The rows of a group lie close to one hidden flat surface of 9 dimensions, which may be shifted away from zero. Surfaces can cross.
Known rows, each followed by its group:
[  4 -13  18   1 -17  21   5  -5   1 -23  14  59   3 -28]	zom
[ 10  -2  15  14  29  11  28 -14   4  10  -7   9  24  13]	peb
[-13 -11  -5  -7 -21  -2 -20  -1 -10  21 -29   9  -8   8]	vupug
[ -4   3   9 -21  30  16  23 -19 -25   4 -29  26 -12  28]	peb
[ -4   6 -11  -9 -25  -9 -42 -38 -26  -1 -13   3   5   0]	roso
[ -2  -2   2  45  34   0   1  16   1 -18   2  13   8  17]	peb
[ -4  12  35   3   5  11   2   0 -15   1 -17 -15  10 -18]	Suda
[  4  13  25   0 -20  -4 -15 -10 -43  18 -21 -23 -14  62]	fon
[-20  18 -10   2  34  15 -44  23   7   7 -10  -5 -26  11]	roso
[ 35  -9  26  -7 -38   5  13  -8  -8  -9  10   7  12  -6]	roso
[ 41   3   2  -4 -10  24 -26  -3 -26   8  35 -27 -30  11]	fon
[-19   2   5   7  13  -1   1 -24   7  -1   3   1  13 -23]	vupug
[ -2   2  19  -2   8  16 -41   5  25  -4  11 -26 -20  -7]	peb
[-12  31  30 -18  -5  18  27  17 -24  21   0   9 -13  18]	vupug
[  9  27 -16 -10  14   9 -36  19  -1  -4  11  -7 -27  25]	zom
[ 32   7 -33 -19  39  12 -18  34 -25  11 -22 -48 -41  11]	zom
[-11  29  10 -36  24  13  32 -10   4  12   1 -12   6 -13]	fon
[ 34 -12  -8  15 -12  -5  -7 -26 -44 -32 -18  20  26 -18]	roso
[ -4 -18 -21  11 -11   6  20  27 -35  45 -48  30   7 -23]	Suda
[-46  36  -8 -52  31 -10  10 -14  24 -26  -8  38  -4  22]	vav
[-35  23 -23  31  25 -12   3   7 -29   5   8  10   1  10]	vupug
[-25   9  22  -3  19  23 -14 -21   1  21 -17  28   4  -1]	ruv
[ -4  24   8  -8  16  16 -71  -9 -10 -24   9 -27 -37   7]	fon
[ 30  27   8 -31  45  40   2 -10 -13  -4   8 -16 -16   1]	vav
[ 34   3  11  34  29   8 -23  -7 -22 -28 -61  -7  51 -12]	ruv
[-20 -26  12  -4  29 -16   8   4  33 -32  -3 -32 -31  11]	ruv
[ 12 -31 -24  26 -12 -17   1  19   5 -11  -3  17   2  -5]	vupug
[  0  -8 -20  -1  -2 -14  72 -12 -18  60   2 -11  16  29]	zom
[ 23  -4  38  17  -5  10 -35 -12   9 -34 -39  17  36  -8]	roso
[ 13  31  -8 -11  41   1  34  -6 -50  -4   2 -49 -11  27]	fon
[-13  10  38   5  26   9  -5 -12   6  -4 -19  -7   3  25]	fon
[ 18  13  21  -5 -14  -9 -66 -11  25 -40  -2 -52   1   8]	ruv
[  9  14  39 -13  24  20   7  10  18 -31  32 -35 -18 -19]	Suda
[-45  44  33 -19  15 -13   0 -22  34   4 -24  -7  26  56]	vav
[ 18 -13  38  47  23  -3 -23 -24   5 -17  -9 -51  18  27]	ruv
[ -8  11  -9 -15  24  20 -21 -20   0  10  16   8 -28  22]	fon
[ -3  -4  17  -9  11  35 -26  -5  40  10  20  17  -9 -35]	peb
[-12  50 -17  32  -1  -3 -35  45 -31 -13  17   6  -8  24]	vav
[ 44 -25  20  14 -46 -13  -2 -31 -29  -3 -13 -65  25 -32]	ruv
[ -9  22   1  27  -9 -17 -18  58  17   8   6 -27  -2  37]	ruv
[ 20  -1   3  26  21   4  16  -2 -21 -19  -8  18  20   8]	vupug
[  6   1 -37  20  37  -7   2  -3 -41   8 -17 -22  -4  28]	roso
[-34  -3 -21 -23   2 -12  16 -27  11  -9  -9  50  10 -27]	vav
[ 28  20  -6  -3   8   7   1  -4  25 -10  28  -1  22  13]	zom
[ 31   8  26  -3  39  34 -17   1   7 -48   4  23  -2 -19]	zom
[-27 -12   9  14 -16 -15  26 -48   0  32 -10  31  34  31]	roso
[ 43  -8 -46  22 -13 -19  30  19  -7  29  -7   6  36  41]	Suda
[ -5   1  16  -1  37   8 -20  34 -14 -24 -42 -17 -32   4]	Suda
[-53 -12   4 -40  19 -14  -1   9  35  -2 -50   2 -33   7]	vav
[-55  13  -3  -8  -5  -2  -9 -10 -13  57 -13 -24 -12 -14]	vupug
[ 41  14 -18  -4 -20  -8 -12  48  36   1 -20  -1  29  23]	Suda
[ 14  -7   6 -16  -4  11  11   4  22   5  -2  24  13 -13]	zom
[ -6 -13 -25  30  45   0   5  34 -13  -5 -19  14 -16  11]	ruv
[ 12 -11  19   8   6  15 -33 -39 -20  13  13 -50 -20   9]	ruv
[ 73  19  -9 -22  19  23  50  38  -9  12  30 -37  -5  24]	Suda
[ 12 -20  -6   3  37   5 -19  10  28 -13  -8 -13 -17  17]	peb
[-14 -38  12  26   4  -4 -14  -9  46  -4   2  24   1   7]	peb
[ 14 -10  13 -26   4   7  -2  21  18 -22 -15   3 -21 -14]	zom
[ 41   2  16  -4   3  18  15  -2 -12   2   4   3   6  16]	roso
[  8 -24   6 -24 -55  -4 -44 -22  35 -25  -2  40   5 -30]	vupug
[ -4 -31  -4 -19  17  15  32  36  24  24 -20  21 -26 -22]	peb
[ 39 -40   4  19  -3  -8  30  13  41  36  20 -65   1  24]	peb
[ 36   8 -30  21  24  -3 -42 -16 -44  -9 -28 -24  10  23]	roso
[-17  20   8   3  -7  16  31  -8 -32  38   6  32  14   8]	vav
[  7   5  13  -7  11   2 -46  15  -8 -16 -38 -46 -19  -1]	vupug
[ -1  18  26  12   4   3 -24  -7 -43 -33  24 -61 -25 -17]	Suda
[-15  25  19 -72 -34  15   6 -13  27   4  43  16 -33  11]	vupug
[-26   8  10   4   7  -4 -19  15 -14 -15 -31   7 -16   4]	peb
[  2 -40   1 -17 -47  -9  54 -19 -34  15  -1  10  -6 -47]	zom
[ 20  -5  -1 -22  15 -18 -52  -4  17 -61 -13 -40 -39  35]	fon
[-11  12 -11   8  63   7 -23 -16  -4 -34  14  -9 -23  11]	fon
[ 12 -14 -21  12   5 -10 -13  44   8 -30   1  -3 -27   8]	Suda
[ 41 -31  13   5  39   4 -37 -69  15 -66 -19 -11  20  -9]	ruv
[-10 -23   0  45  -1 -33 -29   8  15 -64 -28  45  21   5]	roso
[ -6  -7 -24  23   4  -4 -26 -27 -18   6  -3 -14  14 -45]	vupug
[ 48 -23 -11  21 -15  -4 -17 -28   4 -24   3   9  33  -9]	ruv
[ 21 -52  -2   8  19  -9  17 -18  36   5  -6  -3  -1  43]	peb
[ -3  16   4 -17  44  15   3  -9   0   9   4  -2 -25  45]	fon
[-18   5  15  -6  14  -4   9   5   4 -17   2  -1 -18  17]	roso
[  0 -30 -23 -42   0   9  10  -8  48 -11   8  61  -5 -54]	vav
[  1  26 -35 -24  26 -13  15 -19   5 -31  13  16  12   9]	vav
[  5  14  -9 -33 -17   4  43 -12  13  40  28  19   9  30]	vav
[  4  28  13 -11 -22  20 -28  -8 -76  29 -30 -35 -11 -30]	Suda
[-26 -17 -33  27  14 -16 -36  25  15  23 -55 -11  13 -16]	zom
[-15 -21   2  24 -11 -60   9  36  59 -55 -18 -29  21   6]	zom
[  2  11   1   1 -24   9  -8  13 -11  15  -2 -20  10 -47]	Suda
[  7   4 -50 -24  51  10  -4 -20   2 -16  44   8 -36   4]	fon
[-21 -17   2  14 -28 -28  -8  -3   9  33 -27 -35  13  11]	vav

New rows. What belongs after each?
[ -8 -23 -27  36  52  -7  13 -22  -9 -30  25  28  -5  23]	fon
[ 16  -5  10  23  -3   0 -37   0  24  -3  18 -46  -2  10]	peb
[  4  13  45   1  17  -5 -28 -10  15 -38 -46 -40  26  -1]	ruv
[  8  33   9  21  22  20  14 -12 -46 -12  11  22  21  -7]	vupug
[ -3  19 -12  11 -23   0 -17 -43 -21   1  13  20  41 -35]	vav
[-22  30 -26  32  25 -34  47  28 -61 -10 -12 -35  18  -9]	fon
[ 38  -2  -2  17 -26   0 -15  -4 -19  -2 -21  -2  39 -19]	ruv
[  3   5   2 -19   2 -29 -23   3  -2 -39 -30 -40 -17  32]	fon
[-17  47   0 -28 -22  -1 -54 -59  -2 -16   6   1  36 -24]	vav
[  6  21 -26  28  39  -3 -59  60  -9 -23 -16 -29 -30  29]	ruv
[ -9   3 -16 -20  36  -2   8 -17  13 -26   5   3  -8  -3]	fon
[ 13  -3  23 -10  43  -3 -31 -23  26 -52  -7 -52 -15  22]	ruv
[-48  22  -9 -20 -14 -10 -16 -22 -29  10 -19   8  -6  -7]	vav
[-18 -15 -33 -15 -11 -32  29 -13  31   1  -2  15  20   5]	vav
[ -8  27  -3  -3 -35   1 -23  39 -35  43  -9 -27 -23  24]	fon
[ 33   9 -34 -17  22   1   5  30  49  19 -10 -30  21   0]	Suda
[-22  -5  -5 -21  11  -8   4  22  28   7 -19  -4 -20  16]	vav
[  1   8  -6 -16   0  -2   6  14   2 -10  13  13 -18  27]	vupug
[  0 -37  15  -9  10  -2  18  -7  47  18 -42   0  16   1]	peb
[-43  25 -21  44  38   7  14  41  -9  17  14   9  11 -44]	fon
[-26  22  11   3 -27   8 -29  -7  30  -1   8  47  33 -17]	vav
[  0  -2   7 -27  29   2  55  10  48  -6  -5   3  18 -28]	fon
[-15  -3  13 -20  -8 -13 -13  -7  -5 -20 -20 -25 -12 -15]	zom
[ 41 -15 -15   6 -23   4 -12  12 -19 -15  -6  15  -3  -6]	vupug
[-12 -16 -10  -3 -11 -19  37 -21   3  33 -11  -5  24   7]	vav
[  8  -8  -7  36 -59 -26  19   3 -12  36  -6 -21  53 -10]	peb
[ 14  -2 -30   3  20  11  17  19  -4  13  31   2 -18   0]	fon
[ 15 -26 -30  20  31  11 -26 -14 -36 -18 -35  28   1 -38]	ruv
[-31   7   8 -35 -39  -7 -17 -16  -4  11  -3   5 -23  -3]	zom
[  7   5  17   6  21  13 -17  -6   6  -6 -16   9  10  24]	roso
[ 16  21   3 -11   5  14 -29 -36  -7 -45  29  13   7 -23]	vupug
[  7  24 -22 -31 -33  -2 -29   8 -22  -1  15 -32 -29 -30]	fon
[  7  -5  37  -3   5   0  17  31  31 -36   0  -5  -6   5]	vupug
[ 23   8  59 -20 -16  17  11  34  12 -26  -9   2 -12   2]	vupug
[-31   8  -7  12  -3 -12 -10   2 -15  10 -14   9  -7  23]	fon
[ 20 -12  24  29   7  18  29  19   8   9  16   2  12 -13]	fon
[-45 -11  23 -23 -29  -6 -45 -16  38  20 -32 -14  -6 -33]	vupug
[ 11  -1   7  14  24   6 -11  14 -32  14 -36 -60  -6 -10]	vupug
[ 17  -4 -16 -34  22  -5 -37 -36  15 -19 -12 -24 -19  26]	vupug
[ 27 -31 -22  -1  29  16 -22   5  50  -5  19   2 -16 -13]	peb
[ -3 -11  17 -10   0  10 -33 -22  19   0   1  -8 -17  16]	peb
[-48  44  12 -14  18   5 -25 -17  -8  -6  -6  -8   4 -36]	fon
[-15 -17 -11   6  17 -16  32 -16   0   8 -27  -1  16  -4]	vav
[ 23   4 -22 -41  28 -23  24 -16  55 -16   3 -40  10  37]	vav
[ -8  16 -20  26  -8 -15   1   5 -29  12   3  -5  12  16]	vav
[ 32  -9 -15   1  -2   7  19 -21  -1  24  12  -3  21   0]	peb
[ 12  18 -34  32   0 -33 -11  11  -9  -6   9 -40  21  34]	vav
[ 19  -1  36 -21  -2  -5  30  14  33 -53  25  15  -7  16]	zom
[ 28  14  13 -32   6  28   6  40   1   9 -28   3 -12   5]	Suda
[  2   2  46   0  33  25   3 -10  35  -7  -3  -3   7  -2]	fon
[  0 -14  18  -7   7  32   7   4  22  26  27   4 -22 -16]	peb
[  1   7 -15 -21  10 -10 -27 -11  -7  -5 -15 -52 -15   1]	vav
[ 10 -10  29  18 -19   8   5 -13  12  28 -24  13  43  -2]	roso
[ -5  23  27  -6 -23  -2 -26  -3  37  -4  12  -7  15  20]	ruv
[ -2   7 -14  18  27   8  12 -51 -26  -4  12  34  30   1]	vupug
[  9   9  14  -3  11  24  -6 -37 -25   7  21   2 -11  13]	fon
[-30  -9 -28 -20  -8 -25  11  30   7  40 -36  20 -40  78]	vupug
[ -2  35  40 -18  -3  38 -16 -56  -9  25  11   5  27 -16]	peb
[-21 -16 -36 -19 -20 -22   7  14  12  15  -3  17 -17  -3]	vav
[-13  -8  32  22   8  -3  -4 -12  -7  -4   3 -11 -17  44]	peb
[-19 -29  30 -10  -8 -22 -44 -30  45 -47   3 -52 -25  -8]	ruv
[ 29 -21 -25  12 -22  -9 -12  15  -2 -29  18   3  -7 -21]	vupug
[-28 -26   7 -11   2 -18  26  10  27 -14   0  -8 -21  -4]	ruv
[-28  -3  33  -9  -6   8 -20 -10  43 -21  15   6  -4 -39]	Suda
[ 12 -16 -30  25   5  -8 -11  45  23  -5  -3 -10   6 -27]	peb
[-18 -43   3   0  24 -25  10 -23  48 -15 -49 -13  24 -25]	vav
[-15  -2 -11  -1  17   7  19 -37 -25 -13   7  69   4   5]	roso
[-62  -5 -10 -24 -15 -34  24 -15  14  26 -29  16   3  21]	vav
[  7  29 -12 -10  34  12 -22  10 -35  17   4 -34 -45  69]	fon
[ 16  -6  12  15 -26 -17 -28  -4   0 -19 -26 -26  17   8]	roso
[ -1  35 -28 -13  -2   2   3 -39 -82  20   6 -25  -1  -1]	vav
[ 10   4 -15  -8   2  23 -24  12  15  18  -3  32  -1 -14]	zom
[-50 -22  11  45  12 -28 -12 -14  -2 -11 -53  -4  29 -29]	zom
[-56  21 -26  -9  40  -2 -60 -36   0 -23   4  24 -28  11]	fon
[ 44  -4  -1   3  -1 -21  22  -9 -34 -26   5 -44  -4  52]	roso
[ 23  12  23   9   7   5  33  12   9  -5  11 -16  24   3]	Suda
[-17  -9  -5   3 -20  -4   3  10  11  33   6   5  -7  12]	roso
[ 30  -5 -26 -21  -5 -10 -10 -29 -33 -20  19 -17 -31  37]	fon
[ -6   1 -30  16   0  -7 -20   0 -26  -3  20   3 -21  10]	fon
[-36 -28 -30 -13  28  -4 -29 -25   3 -12  15  -1 -59 -11]	Suda
[-35 -19  -2  12 -37 -39   6  -1  22   9 -15  11  22 -13]	zom
[-44  12 -15  28 -10 -42 -21  11  31 -25 -17  22  33  11]	vav
[-12 -20   5  18  24  -4 -17  -2  -3 -20 -33  -7  -5 -13]	ruv
[-13   5 -15  -3  38   2  13   7 -53  27 -30 -27 -40  33]	zom
[ 33 -21  -1 -13  23  32  -5  -4  40  17  35 -15 -21 -10]	peb
[-28  -9   6  24   2 -30 -11 -12 -23 -36 -18 -23   1 -13]	zom
[-40  29   6  38  51  -2  -4 -11 -37 -10  -9  -6   2  22]	fon
[ -3  -5  23   7  -2  18 -19  -6   6  24 -15  -4   8 -24]	vav
[ 23  -8 -10 -22 -25   5  -1  -1  44  18  21   5  10  -8]	vav
[-24   4  -6   5  -3  -4 -11  -8   2  24 -16   6  11   5]	zom
[-18  -9  -4  53  33   9  36   9 -77  21 -31  13   0 -13]	vav
[  4 -20  13  22  23  13 -21  25 -18  10 -37 -34 -22 -17]	vav
[-14  -4  27  -6 -13   3  13   8   8  20  -8 -28  -3 -12]	roso
[ 17 -23  -5  36  13   1  -1  14   0  -3  14   9 -14  39]	fon
[-34  -2  29   0  13  15 -20 -30   9  15 -51  25  26 -30]	zom
[-16 -25   8  25  13   1 -58 -29  17 -16   4  -2 -18   2]	ruv
[-17   5   2   8  -3  12 -14   7 -20   1   6  32 -16 -12]	peb
[ 29 -31  -4 -36   0  11  10  59  25  -9 -26   7 -42 -12]	zom
[ 17  11  -4  20  39  25   6 -42 -52  -6  46 -10 -14   3]	fon
[-17  28 -45 -39  -1 -28  -9  -2  -4 -12   7 -10 -22  18]	vav
[  0  31 -35  -2  27  -8   4  16 -34 -18  18 -40 -15 -27]	fon
[  5  -2  -5   0 -13   7  12  -9 -18  22   5  -4   8 -18]	Suda
[ 35 -12 -23 -10  -4   1  12  42  13  -2  -1  17 -12  21]	Suda
[-27  -5  -1 -16  16   9  33  21  19  18 -10  40  -8   9]	vav
[ 22 -11  -6   0  -1  12  47   3 -37  43  -4  -5   0  10]	vupug
[  8 -13 -13  23  25   7 -30   3  21 -20  19  12 -10  -1]	peb
[ 21  -6  11  15  49  17  36  -5 -18   8 -20 -22  10   7]	vav
